The rows are grouped in 3 different ways at once. Each group adds its own fixed numbers to the row, and there is some noise. The rows also spread widely along 13 directions, which tell nothing about the answers.
In the rows, zero is written as 128.
Some rows, each with its group in each grouping after it:
[101 105 208 152 150 171 137 122 107  90 107 114 100 130 101 151 145 145
 132 141 157 130 121 129 122] : q205 q128 (3)
[166 125 118 127 135 183 143 149 148 139 107 115 132 129 115 116  88 111
 140 155 156 141  78 137 137] : q244 q660 (4)
[ 92  96 137 177 151  86 136 118  94  96 125 134 111 103 152 151 121 164
 140 187 133 156 176 105 174] : q345 q987 (1)
[148 112 166 127 126 145 141 113  90 118 128 151 111 116 117 121 174 147
 169 154 194 138 133 162 100] : q200 q128 (2)
[133  72 131 183 142 173 136  96  42 155 137 136 105  86 144 124 149 139
 144 185 193 105 113  99 189] : q244 q598 (1)
[ 89 115 158 120 180 139  99 186 118  83 154 129 133 158  79 148 160 127
 138  82 165  78 127 126 138] : q200 q660 (0)
[148  90 145 153 138 172 142 120 135 151 108 194  84 176 119 156 110 114
 106 131 179 168 107  71 159] : q345 q267 (5)
[173 115 113 148 181 175  85 136 159 127 151 144 101 159 123 156 121 139
 122 150 116 149 138  80 142] : q205 q267 (4)
[152 103 174 139  84  65 109 175 100  93 130 131 116 134 162 158 133 180
 140 153  95 166 187 174  93] : q244 q598 (0)
[100 136 127 100 115  90 133 136 136 104  99 146 127 201 116 123 112 113
 116  95 118 125 131 151 140] : q345 q100 (3)
[107 111 181 150 119 106 122 134 155  88 116 156 124 171 129 189 127 152
 112 135 126 129 164  97 143] : q205 q987 (5)
[101 110 131 117 182 123 156 161 166  98 159 146 142  86  95 121 117 106
 181 125 176 106 116 120 138] : q244 q100 (2)
[126 131 132 133  76 138 139 154 148 146  90 135 100 180 124 132  94 102
  82  92 115 160  91 135 118] : q205 q267 (0)
[150 111 121 133 161 133 121  98  86 131 149 173 113 138 128 115 154 124
 140 129 153 142 149  92  89] : q205 q128 (5)
[158 119 167 143  97 148 151 144 148 111 115 153 139 199 124 107  94 114
  80 126 100 138 139 125  72] : q244 q660 (2)
[105 114 152 135 143 136 158 138 160 109 121 131 113 120 115 144 114 119
 149 148 159 138 119 124 160] : q205 q100 (3)
[105 128 121 123 182 107 112 132 147  98 167 137 141  72 117 140 134 140
 174 137 139 148 154  97 102] : q200 q128 (1)
[116 131  57 114 156 134 125 106 111 153 157 106 127  89 123  90 146  98
 180 139 165  94 108 138 161] : q244 q100 (3)
[ 71 124 178 122 111 129 152 132 167 104 104 166 162 141  99 142  99  90
 107  79 139  90  88  88 115] : q205 q128 (4)
[ 78 123 121 141 149  97 136 105 153 101 137 155 133 147 124 130 112 114
 123 136 122 136 167  84 133] : q345 q128 (1)
[112 137 120 128  99 143 126 128 188 139 147 133 126 168 117 128 134 100
 110 111 121 126 140 103 111] : q345 q660 (3)
[140  80 140 159 133 124 150 178 101 135 158 198  81 176 106 115 128 109
 102 116 157 154 137 112 118] : q244 q598 (4)
[125 100 156 149 146 136 124 180 152 103 146 133 129 150 125 147  87 120
 100 114  93 138 125  92 139] : q345 q267 (3)
[134 115 123 154 124 116 119 120  90 110 148 134 138 147 147  99 129 123
  98 131  83 124 165  95  76] : q200 q128 (0)
[128 118 138 131  92 169 126 119 112 149 107 129 117 167 125 131 125 109
  96 111 141 111  90 124 128] : q244 q128 (5)
[140 106 164 118 104 104 151 145 102 119 126 174 149 117 130 114 126 119
 145 112 153 137 126 124  80] : q345 q128 (0)
[203 116 126 123  86 155 148  96 108 163 131 198 129 154 146 107 141 111
 126 142 163 143 128 103  86] : q200 q100 (5)
[140 104 151 152  95 107 110 163  82 122 128 136  99 126 161 150 118 162
  92 118  80 176 137 119  82] : q200 q598 (5)
[104 144  51 121 148  99 129 121 133 137 136 140 107 157 118  85 108  89
 110  92 107 163 134 102  87] : q200 q128 (0)
[123 138 153 106 135 115 101 173 166  98 162 156 123 142 102 145 134 136
 114  80  94 157 147 110  48] : q200 q100 (1)
[114 151  98 111 141 111 122  91 145 117 109 129 173 122 122 116  97 116
 154 125 125 115 119 120 123] : q244 q267 (1)
[147 128 106 128 138 172  92 108 139 149 158 121 116 141 118 130 162 122
 140 127 136 115 126 106 131] : q345 q267 (3)
[190 136 117 102  88 129  82 121 114 153 107 134 146 131 170 143 117 155
 129 127 104 156 110 120 100] : q200 q660 (3)
[ 84 117 131 175 128 130 167 136 123 114 132 100 110  90 115 109 106 121
 114 153 116 161 133 122 106] : q244 q987 (1)
[ 97 137  97 148 121 149 107  98 148 146 145 133 118 127 125 136 139 115
 111 122 124 122 129  81 135] : q200 q267 (1)

New rows, each followed by its group in each grouping:
[163 129 138 146 107 160  96  80 131 132 120 160 115 187 127 133 147 136
 106 149 113 131 158 105  94] : q244 q267 (4)
[105 128 131 139 149 125 112 150 148  88 131 110 136 170 120 124 103 117
  95 113  75 128 153 100  94] : q345 q660 (0)
[151 100 129 152 105 181 110 141 129 161 132 133 103 168 140 157 148 119
 114 149 178 102 110 109 203] : q205 q660 (0)
[104 138 109 126 132 149  90 100 143 129 122 120 139 158 117 127 134 111
 108  98 113  98 126  85 105] : q244 q660 (0)
[114 122 123 148 137 147 128 101 127 129 117 115  88 128 113 141 161 137
 148 151 169 143 139 124 138] : q205 q987 (0)
[131 130  93 130 122 107  85  83 164 142 149 165 132 129 151 143 142 126
 135 120 107 141 169  60 102] : q345 q267 (0)
[137 139  78 116  89 114 134 111 143 160 129 128 122 128 147 103 121 111
 143 141 137 142 119 153 128] : q244 q128 (2)
[145 114  98 127 140 174 112 133 168 160 154 133 124 148 124 150 128 107
 136 138 171 105 101  90 198] : q200 q128 (3)
[160 122 152 123  97 166 112  56 121 146  98 161 149 139 142 141 132 130
 128 139 148 116 116  86  98] : q244 q128 (5)
[147 143 127 129  88 157 131 123 167 134 126 106 154 106 136 119 121 117
 133 143 120 133 123 117  76] : q200 q660 (0)
[145 133 106 151 116 170 117  88 113 144 170 115 143 122 126  88 165 118
 114 140 106 105 149  92  69] : q345 q987 (1)
[131 115 142 160 146 154 133  88  93 109 129 124 135 111 116  98 142 121
 138 150 133 115 146 107  81] : q244 q267 (0)
[ 92 123 143 144 129 151 148 126 131 127 108 130 103 105 113 127  98 118
 106 117 131 179  97  98  92] : q200 q128 (1)
[104 137 142 161 138 131 131 114 114  79  80  97 110 146 125 135 102 151
 117 172  96 157 145 147 129] : q200 q267 (4)
[125 132 135 111 135 137 141 166 153 104 143 134 125 190  93 113 126 101
 120 104 131 114 130 143 117] : q200 q100 (3)
[141 122 120 118 140 138 118 141 146 126 147 151 128 185 108 133 129 119
 137 134 161 122 137 133 153] : q244 q128 (1)
[147 134 125 113 143  83 121 121 148  83 113 143 162 136 155 152  96 151
 158 163 107 142 168 121 126] : q200 q100 (5)
[ 85 137 145 131 116 160 105 172 155 101 154  58 133 164  93 139 153 120
 123 120 120  65 127 169 154] : q244 q660 (3)
[ 99 106 129 119 135  97 125 183  41 117 138 128  91 183 107 117 165 125
 136  97 173 101 112 201 184] : q205 q128 (3)
[ 78 118 176 147 138 144 105 126 148  92  92 127 106 166 100 170 116 134
  97 100 115 132 126 100 123] : q244 q267 (0)
[146 143  92 110 119 159 125 136 126 143 150 109 144 134 109 117 161 107
 171 132 183  80 102 173 158] : q200 q267 (5)
[146 121 127 113 129 175 106  98 133 154 131 127 149  69 135 149 137 127
 169 134 167 110  83  95 124] : q244 q128 (5)
[ 70 114 111 159 147 132 156 169 111 117 182 120 112  80 107  89 142  91
 125 120 127 100 122 113 114] : q200 q100 (4)
[181 131 135 121 102 160 122 103 128 130 119 131 155 120 154 111 114 136
 122 142 102 123 113 114  76] : q200 q100 (2)
[123 107  67 144 142 107 150 128 108 144 144 141 127 152 142 105 107  93
 139 159 161 109 131 124 198] : q244 q128 (5)
[137 107 121 131 108 135 124 177 130 153 207 158 134 121 121 102 156  84
 113  77 128  99 125  94  76] : q205 q128 (0)
[124  97 124 158  94 109 125 126  76 156 143 154  64  98 150 116 154 138
 112 116 121 196 148 105  63] : q345 q598 (0)
[141 116 123 158 131 162 114 174 121 137 134  92  92 115 132 131  91 137
  99 137  86 184 104 130 109] : q244 q267 (1)
[138  96 204 141 121 150 152 202 121  89 142 135 157 138 116 142 104 130
 119 135 145 108 109 139 135] : q200 q128 (1)
[144 135 107 113 156 119  99 116  81 123 129 132 122 144 115  97 134 131
 137  99 109 146 127 139  77] : q244 q267 (3)
[120 114 133 140  85 163 102 151  63 148 139  96  97 144 137 129 174 134
 106 117 139 102 104 161 137] : q345 q660 (5)
[150 112 139 113 123 137 102 159  96 130 111 121 118 120 139 139 116 156
 129 101 119 146  84 144 112] : q345 q598 (2)
[153 133  77 127  91  94 150 106 174 145 150 182 191 156 153  89  85  76
 108 114  94 103 151  56  88] : q200 q598 (0)
[131  94 127 143  88 121 124 153  63 161 149 133  94 108 156 115 147 127
 118 122 130 146 112 136 128] : q345 q128 (3)
[168 149  98 113 143 160  57 107 149 136 144 124 123 138 123 135 142 143
 132 117  84 143 131 105  67] : q244 q267 (4)
[116 121  99 147 147 168 108 128 126 150 179 111  69 154 107 117 178 111
 116 124 139 130 137 116 129] : q205 q128 (3)
[113 144 140 121 155 119 138 149 100  80 134 131  94 252  60  85 169 111
 116  94 138 121 165 201  92] : q205 q267 (3)
[126 142 105 140 162 192 110 130 132 122 107  75  81 135  95 128 125 135
 129 147 128 156  93 148 132] : q200 q267 (4)
[142 129  98 114 118  99  96 139 143 123 150 105 152  66 177 148 112 148
 162 151  85 136 140 118 122] : q345 q100 (5)
[136 116 165 107  81 125 139 149 115 133 110 182 154 176 126 139 115 107
 105  81 153 106  91 119 116] : q200 q128 (5)
[118 107 156 174 103 191 128 115  66 137 105  91 108  99 133 117 137 134
 106 161 134 110  92 132 127] : q244 q660 (4)
[101 144  84  99 124  62 107 155 133 131 175 144 132 124 129 102 135 104
 133  66  88 138 142 123  68] : q205 q128 (3)
[128 101 150 172 138 174 131 115 131 121 108 132 123 129 140 150  98 135
 100 155 125 123 106  78 163] : q200 q267 (2)
[ 65  96 138 177 142 149 170 114 136 127 107 119  67  75 126 150 122 131
 147 184 194 165 111 112 191] : q200 q128 (2)
[211 103  61 106 136 100  98 121  69 183 165 188 144 104 181 109 131 129
 165 135 152 141 118  94 142] : q200 q128 (3)
[108 117 156 132 172 155 110 121 126 108 122 129  97 144  88 157 161 146
 145 117 168 132 124 114 133] : q205 q987 (3)
[142 138 106 139  92 136 116 152 135 134 167 117 118 167 127 120 154 124
 119 142 119 123 154 160 130] : q200 q267 (1)
[119 124 155 134 127 167 125 150 117  98 124 101 150 132 122 129 111 123
  99 112  97  91 100 114 105] : q200 q100 (5)
[167 111 108 128  95 168 145 138 110 175 153 145 107 149 124  92 148 100
 130 132 177 119  96 151 130] : q244 q128 (2)
[135 128  89 124 165 111 105 123 101 129 165 161 148 111 132 105 136 125
 144 116 130 132 147  86  92] : q200 q660 (1)
[ 97 122 185 100 132 141 108 154  98  99 115 137 114 152  86 166 171 144
 146  85 187 108 100 163 125] : q200 q128 (5)
[114 135 105 139  86 122 146 109 132 141 110 126 122 143 148 114 109 107
 107 137 113 152 133 119 110] : q345 q660 (5)
[100 118 148 141 143 161 132 131 134 101 107 123 116 151 113 147 109 122
 102 123 126 120 110 101 139] : q200 q100 (5)
[113 107 142 163 155 136 103 127  55 111 100 147  65 155 120 136 132 156
  91 123 115 175 127 115 115] : q200 q267 (4)
[146 104 116 141 110  78 173 158 118 127 164 153 156  81 152  84 101  98
 155 151 124 147 151 126  85] : q244 q128 (0)
[142 131  90 146 121 182 101  81 104 157 130  93 124 113 144 123 149 132
 141 169 144 111 112 125 168] : q345 q267 (1)
[105 116 135 143 127 107 162 133  89 115 103 148 105 149 119 103 118 117
 120 119 145 144 115 156 127] : q205 q267 (2)
[168 145 134 104  98 128 148 126 175 121 112 159 156 227 114 112 110 100
 119 123 137 124 142 144 112] : q205 q660 (3)
[157 145 134 111  99 186 138  84 106 154  89 130  95 173  86 111 174 126
 140 124 197 144  93 165  98] : q200 q987 (3)
[139 106 123 157 177 126 142 124  99  95 136 117 160 122 138  98  92 124
 140 169 114 117 150 104 130] : q244 q660 (3)
[198  98  49 142 168 133 111 156  75 162 165 132 102 143 160 111 118 131
 140 156 135 144 125 123 174] : q205 q598 (5)
[162 103 109 130 152 160 138 121 113 156 129 160 128 111 126 129 119 118
 148 131 179 139  91  85 142] : q345 q987 (5)
[100 123 122 161 140 180 122  89 151 137 117 126  81 172 106 135 150 110
 103 139 156 133 138  84 139] : q205 q660 (0)
[169 126  58 127 119  93 122 116  70 156 132 136 117 126 173 105 133 133
 156 163 139 155 144 151 143] : q205 q660 (5)
[ 47 131 182 128 117 123  91 163 215  87 145 101 110 141  91 197 142 142
 121  89 102 119 147 116 115] : q244 q598 (3)
[ 90 130 153 134 126 122 124 138 173 100 127 135 101 147  92 165 158 140
 141 122 161 144 156 122 118] : q200 q987 (0)
[137 123 146 164  92 185  95  90  58 132 108  74  76 146 136 124 179 165
 110 166 118 122 130 178 117] : q244 q267 (2)
